The same things were measured in two ways. Each way mixes the same 5 hidden numbers, adds some noise and spreads widely along 3 directions of its own, which tell nothing about the thing.
Some things both ways: the first way, then the second way.
[  3 -54 -15 -39 -30 -23  34  30  56  47  18 -28  -4]
[ 23 -39 -10 -15  -9 -18  24 -37   8   7   7  23   6  19  22  13 -18 -14]

[  1 -10   8  29 -39   3 -32  -4 -19   0   3   6   0]
[-22  -6   8  13 -28   7   0  18 -13  31 -12  14  -2  -5   7  62  20 -33]

[-15  -7 -37   8 -30  12 -28  26   1  23  38 -38  -6]
[ 11 -14  17  -5  20  21  -4  17 -11  16  -4  16 -36 -34  15  32  -6 -19]

[ 24 -14 -30   2 -31 -28  12  -4  19  15  -9 -45 -11]
[  3  19 -16   3 -15 -11  39   7   7   6  -3  -8 -20  -2  17  22  -7 -20]

[ -2  15 -49 -12  24   3 -32  16 -16 -15  15 -32   7]
[-19  13  12  -2   0  -5 -11  19 -16  15  -6  11  -8 -11   1  32  37 -22]

[ 22 -11  -6  10 -34 -31   7  -5   0 -10 -14 -15  28]
[-16  15  15  -4 -30 -23   5  13   4  24 -32   2   1  14   2  20  23 -19]

[-15  -7  30   5  -3  -4  42 -41  39  35 -31  -5  20]
[  8  23 -10 -22  -5 -29   1 -18   6  -8   9  -5  16  10   7 -17  14  -8]

[-14 -23  -8   2 -31  22  -2  18   5  12  17 -13  43]
[ -2 -14  46 -23  21   1 -23  -1  -2  10 -30  20  -9   1   4  -8  23 -13]

[ -1  -1  35  32   5  13  17 -15   1 -35 -31  -2  31]
[-15  23  39 -31   9  10 -25  -9 -17 -13  -6  13 -19  -8   0  -1  34 -13]

[  7  15 -22  28 -18  -1  -2 -21  -2  -4 -11 -43  -1]
[  2  37  -9  13   5  11  22  26  13   3  -9 -31 -10 -13  13  -3  -2 -17]

[-14   3  10  14  -1  25   5 -42  12  45 -30 -15 -19]
[ 26  16   3 -35   7 -19 -16  -4  -6   4  11   9 -16 -16  11  -1  -1  -3]

[-13  -7 -18 -29  13 -33   1  20  26  -1  24  -9   5]
[ -2 -28  -2   0   6 -26  -3   0  -4  26  -5  18  27   9  11  21  24 -22]

[ -6  18  23   5  39 -12  32 -32  31 -15 -36  -5  10]
[ 12  16  -3 -18  49 -18   1  -3   6 -14   6 -11  11  -2   9 -43  25  -5]

[-18 -27  14  25 -45  27 -17  22  -2  14  25  -3   7]
[  8 -45   4  20 -11  26  -6  -5  17  28 -23  -5  39   7  17  15 -17 -27]

[ 42 -36 -40 -19 -25 -11 -29  24 -19  12  -4 -27 -28]
[-20  -2   7  -4 -23 -30  32  12 -17  25 -13  34 -34   3   8  65  24 -24]

[ -4 -19  10 -14  10  10  -6  -3  12  34 -14   1 -32]
[  5 -11  -2 -24  23 -32   5  -9 -23   3  19  37 -17  -8  12  25  22 -12]

Other things, the second way, with their names:
<75>: [  8   6   0 -24 -11 -46  14  -5  -1  14  -9  17 -10  11   8  13  12  -9]
<162>: [ 13 -23  -9  15   1   9   0  18   3  32  -6  -3  12 -15  17  29  -8 -26]
<151>: [  7  23 -43  12  -9 -30  26  12   7  13  17 -17  19  -1  14  17   7 -19]
<373>: [ 10 -22  10 -34  26 -22  -9 -18 -25   0  20  46 -25 -11  12  25  17 -12]
<216>: [  1 -25  18 -24  38 -16  -2  -8 -21   1   8  40 -26 -10  12  19  24 -13]
<92>: [ -7  -8 -14  14  -1  10  11  -5   2   4   8  -5  20   2  15  17   7 -26]
<153>: [  6  45 -31   1 -46  -2  -1   6   0  10  18 -25  11 -13  10  27  -8 -21]
<275>: [-13  27 -16  -8  10 -35  11   0  -8  -6  16   1  12   7   6   3  39 -16]
<171>: [-20  29  13  -7 -21  -2  -4  -6  -2   0 -11  -5   9   9   2   7  27 -18]
<328>: [ 11 -33  25  -2   6  29   2 -15  16   7 -26   2   2   5  17  -5 -15 -19]
<260>: [  5  14  11   1  -8  -4  21  17  22  14 -36 -18  -9   5  11  -6  -4 -15]
<95>: [-19  23 -10   5 -19  13  -9  -7 -12  -4  18  -9  19  -6   6  25  24 -27]
<174>: [ -1   9   4   6  28  16   6  25  -4   6  -3  -6 -18 -25  14  12   8 -18]
<26>: [  7  -2   4  17  13  22  -7  28   9  22 -17 -18  11 -18  12   4  -1 -21]
<7>: [-24  37  -9  -7 -37 -29  33  -3  -4   3  -1   3 -14  15   6  36  24 -21]
<30>: [  6  -6  16  -3  11  31 -12  14 -10  11  -3   7 -23 -28  13  24  -5 -23]
<197>: [ 29 -12 -42   7   5 -17  13   6   4  20  24  -5  18 -14  22  18 -15 -17]
<156>: [ 16  21 -11 -15  22 -39  17  25  -5  13   3   4 -26 -17  12  12  11  -6]
<376>: [  0  -6 -24 -13 -19 -35   3 -23 -17   8  30  25  13   6  10  39  16 -20]
<120>: [ 19   2  -4  -6  13 -17  41  12  12   8 -13   1 -33  -5  19   4 -13  -9]
<327>: [ 11 -10  10  -1  14   3  -6  21  -2  23 -15   2  -7 -17  12  14   1 -17]
<347>: [-21 -22  23 -18  18 -13 -15  -2 -35  10   7  48 -19  -9   2  46  43 -24]
<345>: [-12  44  -5  -4  29 -16  10  21  -6  -9   6 -13  -6 -13   4  -7  37 -14]
<22>: [ 11   7  24  -7   8  16 -22  32  -7  27 -21   4 -27 -32   9  21  -1 -15]
<182>: [-13  51 -17   5  30 -35  29  31   8  -4  -5 -28   4  -1   4 -20  41 -11]
<82>: [  3  11   8 -16  14 -26  -7  -7  11   2 -14  -9  26  16   3 -31  27  -9]
<389>: [  1  12  13 -16   8 -18 -17   5  -2  13 -11   3   8   0   4  -4  24 -12]
<5>: [-20   2  -4  15  -2 -14  16  23  -5  25 -12   4   2   0   7  36  27 -25]
<29>: [ 16 -17   6   3 -45  21  -4   8  -2  38 -16  12 -18 -16  17  59 -33 -25]

Some of these things the first way, each followed by its name:
[-12 -14 -27 -29  16 -16 -13  36  13  -3  36  -8  13] => <347>
[ -3  -4   2 -29  25 -48  26  -5  41   7  -8  -8 -11] => <376>
[ -3 -23  14 -11   6 -13   6  15  19   3  -2   4  -7] => <216>
[-18  26 -30  15  -4   5  -9 -39   8  33  -1 -49  -9] => <153>
[-16 -47  -6   8 -75  18   8  39  23  33  36 -27  41] => <328>
[ -5 -17  -2 -23  16 -44  30  14  48   2   5 -10  -5] => <373>
[  3  23 -55 -30  37 -23  -7  -8  18  18   5 -48 -28] => <151>
[-10 -23 -33  21 -71  15 -30  16  -7  41  33 -44  -9] => <29>
[ -6  23 -17  27   2 -10 -12   2  -5 -27  18 -29   8] => <26>
[-28   2 -12 -20   6  12  -1 -20  19  50  -3  -5   8] => <275>
[ -8  -7 -21 -11   4 -22   7  22  24  -8  24 -24   8] => <92>
[-12   9 -26   6  -3   4 -32  12 -10   5  24 -27 -25] => <162>
[  1   2 -16 -11  33  12  12  -6   7  -3 -16 -19  18] => <82>
[ 37 -31  11  22 -40 -16  16 -16  11  18 -35 -24 -26] => <120>
